The first 6 rows are patterns. Each new row is the sum of 2 different patterns, raised or lowered, with some noise. Before adding, each is slid sideways (what falls off one end comes back at the other), maybe read backwards, and multiplied by a number that may be negative. Names go in the order of the patterns.
Known rows, each followed by the names of its patterns:
[ -2  -3   3 -12   4  14  -8 -18  27   1   0  -8  -9  -5   8  -7  -4   0
  -3  10 -10  17   1   4  -8   9   1 -20  -2 -11  -5   8   4]
Q34
[ -6  -6   8  12   6   1  -4  -2   0   5   3   6   3   6  -3   6   1   3
   4   2  -2   5   8 -10   3  -4  -6   1  -3  -7   6   9   7]
Q164
[ 2  1 -4 -1  7 -3 -1 14  4 -2 -7  4 -3 -5  3 -1  5 -6 -4  0  5 -8 11 -4
  3  3  4  5  5 -8  0 -1  0]
Q734
[  8  -6   6  -1   2   4   8  10  -3   2  -9   2  -5   0 -12 -11  -4  -3
  14   8  13  -2   6  -5   0 -10  -9  15  -6  -1   5   0 -14]
Q568
[ -3   2  -2   0  -3 -10  -6  18  -4  -1 -10   3   3  -6  -4   0   3  16
   9  -8  -4   1  -5  -9  10  -1   9  10   0   6  11   4   1]
Q793
[  9   0  -4   5   4  -4 -12   4  -4   9  -4  -5  -3  10   6   3   3 -16
  10   9   5   6   4   5  -2   9   4  15   4  -2  11 -16   6]
Q949

New rows. What belongs after each?
[ -8  -9  -1 -19 -17 -12 -11   4 -22 -18 -22 -11  -8 -12  -4 -19 -16 -14
 -20  -2 -19   1 -19 -14 -10  -5 -17 -17  -2  -4 -15  -3  -9]
Q734 Q949
[-14 -30 -20 -15  -9  -9 -18  -7 -14  -7  -8  13  -6 -12  -6 -21   3 -13
   0 -10  -3 -15  17 -12 -18 -10  -5   0 -17   2  16  -4  -5]
Q568 Q949
[  2 -24 -11  -4 -15 -19   0  -7  -1   7 -12  -7  -3  -8  -9  -8 -14  -1
 -13 -11 -15  -9   5 -13 -12 -11   0 -11  -7 -10 -10 -17   8]
Q734 Q793
[  9   3 -20  -2  -4 -14 -10  -4  -8 -12 -16 -34  -9   0 -10  -3  -7   6
 -20  -2 -12  -9  -6 -19   0 -14 -18 -15  -7 -11  14 -16 -17]
Q34 Q164
[  7  -2   2  -3   0   2  10  16 -11  -5  -7   9  13   0 -13  -9   8 -12
  -2 -11 -17   6   7  -6  -3   8   6 -16  12 -10   4  12   7]
Q164 Q949
[20 10 15 10  7 11  4  7 23  0  9 12 11 -1 17  1 13 16  8 10 26 20  5  5
  7  7  2 13  0  6  3  3 22]
Q734 Q568
[-12  -4   1  -7  -7   3  -6 -14   1  16 -26 -10 -15   3   7  -8 -12   4
  -3  -7  -2 -14   4 -13 -10 -13  -1 -13  -9  15 -10  12  -6]
Q34 Q734
[-17 -10 -16 -20 -13   2  -3  -9 -16 -32 -10  -2  -3 -11 -14 -13  -4   0
 -10   6  -4 -14   5 -29 -11  -1 -12 -16  -8  -9 -18 -17 -11]
Q164 Q949
[16  1 19 17 12  3  3 12 25 14  8 12  9  6 11 14  0 19 14 -3  8 15 21  9
 18 15 12 13 10 18 19 13  5]
Q164 Q734
[ -1  -8  -8   6   2  -1  -5 -15  -4   6   3   2   0   2  -9  10  -7   9
   0  -9  -2 -13  -1   5  -7  -7   4  -6 -10  -8  10  -6   1]
Q734 Q949
[  3  16  38  17  24   3   0  -2  17   8  11  23  14   4   8  35 -11   8
  14  31  16  21   0  18  15   9   6  -4  23  -6  17   7  24]
Q34 Q568
[-20 -12 -16  -4 -20 -20 -20   0  -7  -3  -9 -25   0   5   0  -2  -5 -17
 -19 -11  -4   1  -4 -13   4 -21 -16   2 -12 -18  -6   1 -22]
Q568 Q949
[  2   8 -13  10  22   3 -10  33   2  11  -8   0   2   7  -6   4   5   4
  11  -7  24   0   7   0  23   5 -18   8  -8  -3  13   8   2]
Q34 Q734
[ -9  -8 -13   5  -6   4 -10  -6 -22 -12 -17 -27  -5 -14 -18   6  -5 -20
   1  -6 -12 -26 -12  -7   1   5 -13 -10  -5  -6  -8 -26 -13]
Q568 Q793
[  7  10   4  -5 -10   5   3  10   2   0   2   9  10   6   8 -11  10   9
   9  11  -1   9  -2   5   6  12  -1   3  17  -7   2   5   8]
Q164 Q949
[ 11 -22  -6  -7 -29 -10 -21  -9  -7  -6 -20 -12   0 -26  10   3 -19 -24
  22  -9  -8  -8  -4 -14   5 -20 -10  -2  -6  -4 -21   9  -7]
Q34 Q949
[ 11  -5  10  11  14   0   4 -24  22  12 -12  -4  17   5  -3   7  -4  -9
   8  12   0  25   8   0   5  -7   8  -6  16  -9   2   0   8]
Q34 Q164
[ 1 14 11 16 13 11 21 16 12 17 21 11 20 16  6 17 15 10 27 -2 11  4 15  3
  9 -1 17 15 16  7  9 18 19]
Q734 Q949
[ 15  15  14 -18  18  13  12  16  11  13   7  11   6   1   6  14   6 -11
  10   2  17  17   3   7  11   6  -8   7  -1   7  14   7   1]
Q793 Q949
[ -1  -9  -7  11 -11  -1   8 -10 -16  -1 -13   3  -5  -6   3   9  10 -11
  -4  -5   8  -3  -3 -14 -13  -6  -2  11   8  11  -1   1  -4]
Q164 Q568
[ 11  11  12  -2  11  30   2  14  -7 -12  -6   3   4   4   4  12  11 -12
   5  23   2   7  14  -8  16   7  14  -3   8  -2   9  13   3]
Q568 Q949
[  8  14   7   5  -6   9  -1  13   0   6   6 -13   6   8   2  -1   1   0
   9 -12  12   4   9   1   4  -5   4   1  12  10 -21   0   4]
Q164 Q949
[10  8 -3  6 10  1  5 22  0 -4  6  6  8  5 24 24 21  3 10 -3 -7 10  5  9
  0 11 -2 21 20 14 12 11 12]
Q734 Q568
[ 5  5 15 -1 13 16 17 10 11 18  8 12  9 16 14 15 13 10 13 12  9 12 17 17
 22  0 10 16 14 12  8  7 12]
Q164 Q734
[-18  -3 -17 -10  -9  -9 -17 -20   2 -13   0  -5  -3  -5   7  -6 -12 -11
 -13 -10 -21 -13 -17  -5  -5   0  -2 -22  -5 -13 -14 -12   5]
Q164 Q568
[-11 -12  12 -20  -8  -1  -6 -19   3 -14   0  -2  -6  -4  14   8 -11 -10
 -11  -7 -14  -5 -16 -11 -15 -15   8   6  -2   1  -4  -9  -5]
Q734 Q568
[  5   3   2  -3  -5  -2   4  -2  -4  -5   1   5   7  -1  -3  11  -2  -7
   7  -7  -3  12   5   9  -7  -1   3  -2   1   8  19 -12   0]
Q734 Q949
[11 10  5 17 14 13  9  2  8 -7 13 11  7 19 16 27  7 16 19  5 14  5 14  0
  7  3 12  6 32 -1 -3 22 17]
Q34 Q734
[ 15 -14   1  14   3   8   6  -1  -3  13  12   6  33   7  -3   6   4  -1
 -14  15  -6  12   2   4  12   1   3  21   7   8   6 -15  23]
Q34 Q734
[ 6 13  4  6 19 15 15 12 16 18 15 13 -4  1 14 12 -1  8 16  8 12  7  5  8
 10 -2  8  3 26  1  3  5  6]
Q164 Q793
[  6   9   9  13  12  -1  23   2   9   2   2   2   4   8   2  24  15  28
  14  12   0  12   3  -4  18  16   5  17   9 -11  14  -2  19]
Q568 Q949
[  9  10   8   0   3   4  18  12   2   4   6   0 -10  -3  24   4  14  -9
 -21   7   4  10 -12  -4  -2  -8 -10  -6   7   7   4  -6  -6]
Q164 Q949
[-14   6 -10   1  -1  -3  -5   0  -7  -1  -3 -18  -2   6  -9  -9   7  -6
 -13  -7  -4   3 -11  -3   6   9 -15  -7 -10 -15  -4  -8  -3]
Q734 Q568
[ 7 17  2 -2  3  2 20  4 16 14 14  6  8  1 -6 11  7 -2 -2 12 10 12 17 15
  7  7  7  8 17 -1  4 17 -1]
Q734 Q568
[ 6  9 25 -4 -5 -2 11 14 -2 -1 -2  6  5  8 11 -1 17 -3  1  4 14  2  6  9
 14  2 15 -2  7 21 10  4  9]
Q164 Q949
[ -4   5  22  15   5  14  19  -5  19  12  -5 -10  28  -1  15  12   1   4
  10  -6   6  11  -7  14  -7  38   3   2  -3  15   5 -10   1]
Q34 Q793
[22  6 16  8  6 -1  5 23 -4 11  8  5  0 11 -1 15 13 14  6  8 23 14 14  4
  6  1  7  3  2  8  7 22 10]
Q164 Q568
[ -4   5   6 -20  -2   3  -3   2 -10   2 -15  -7 -21   3  -1   9  10  -4
  -2  -1  10 -18   2 -19 -19  -8 -10 -11  -6  10  -7   2 -12]
Q164 Q568
[  8   2  -2  -9  12  -1  -7 -10  -2   9   2   2   4   8   7 -16  17   2
   6  12  10   1   0   3   4   4   3   6  15 -15   5   5   6]
Q734 Q949
[  7  10  -1  -1 -10  -2  -2   0 -14  -4  -8  15  -4  -5  -3  -7 -12  -5
   2   6  -2   1   1   5  11   8   4  13 -11   3  -5  -6  -6]
Q164 Q793
[ 23   8   1   6  18  15  25   1  -6  17  23 -20  11   2  22  21  13   4
  19  16  10  18  -2  24  -5  15   7  22   2   6  26  11  25]
Q34 Q164
[ 10  16   6   5   5  11   0  -4   9   1   9   5   3  -8  15   4   3   7
 -11   7  13  18  16   1   5   6  21  11  16   3   0  15  -5]
Q164 Q949
[ 15   6  10  -4  -8 -13  -9  -1 -11   3  -9  -9  -7  11  11   0   3   0
   1  -5   1 -11   1   4  -5  -1   5  -5 -13   0 -11   1  -4]
Q734 Q568
[ -8 -26 -20 -10 -23   7 -24  -3 -10  -5 -25  -8  -9 -20 -16 -18 -23  -3
  -5 -13 -20 -14 -24 -10  15 -26 -36  10 -15 -15 -25 -17 -24]
Q34 Q949
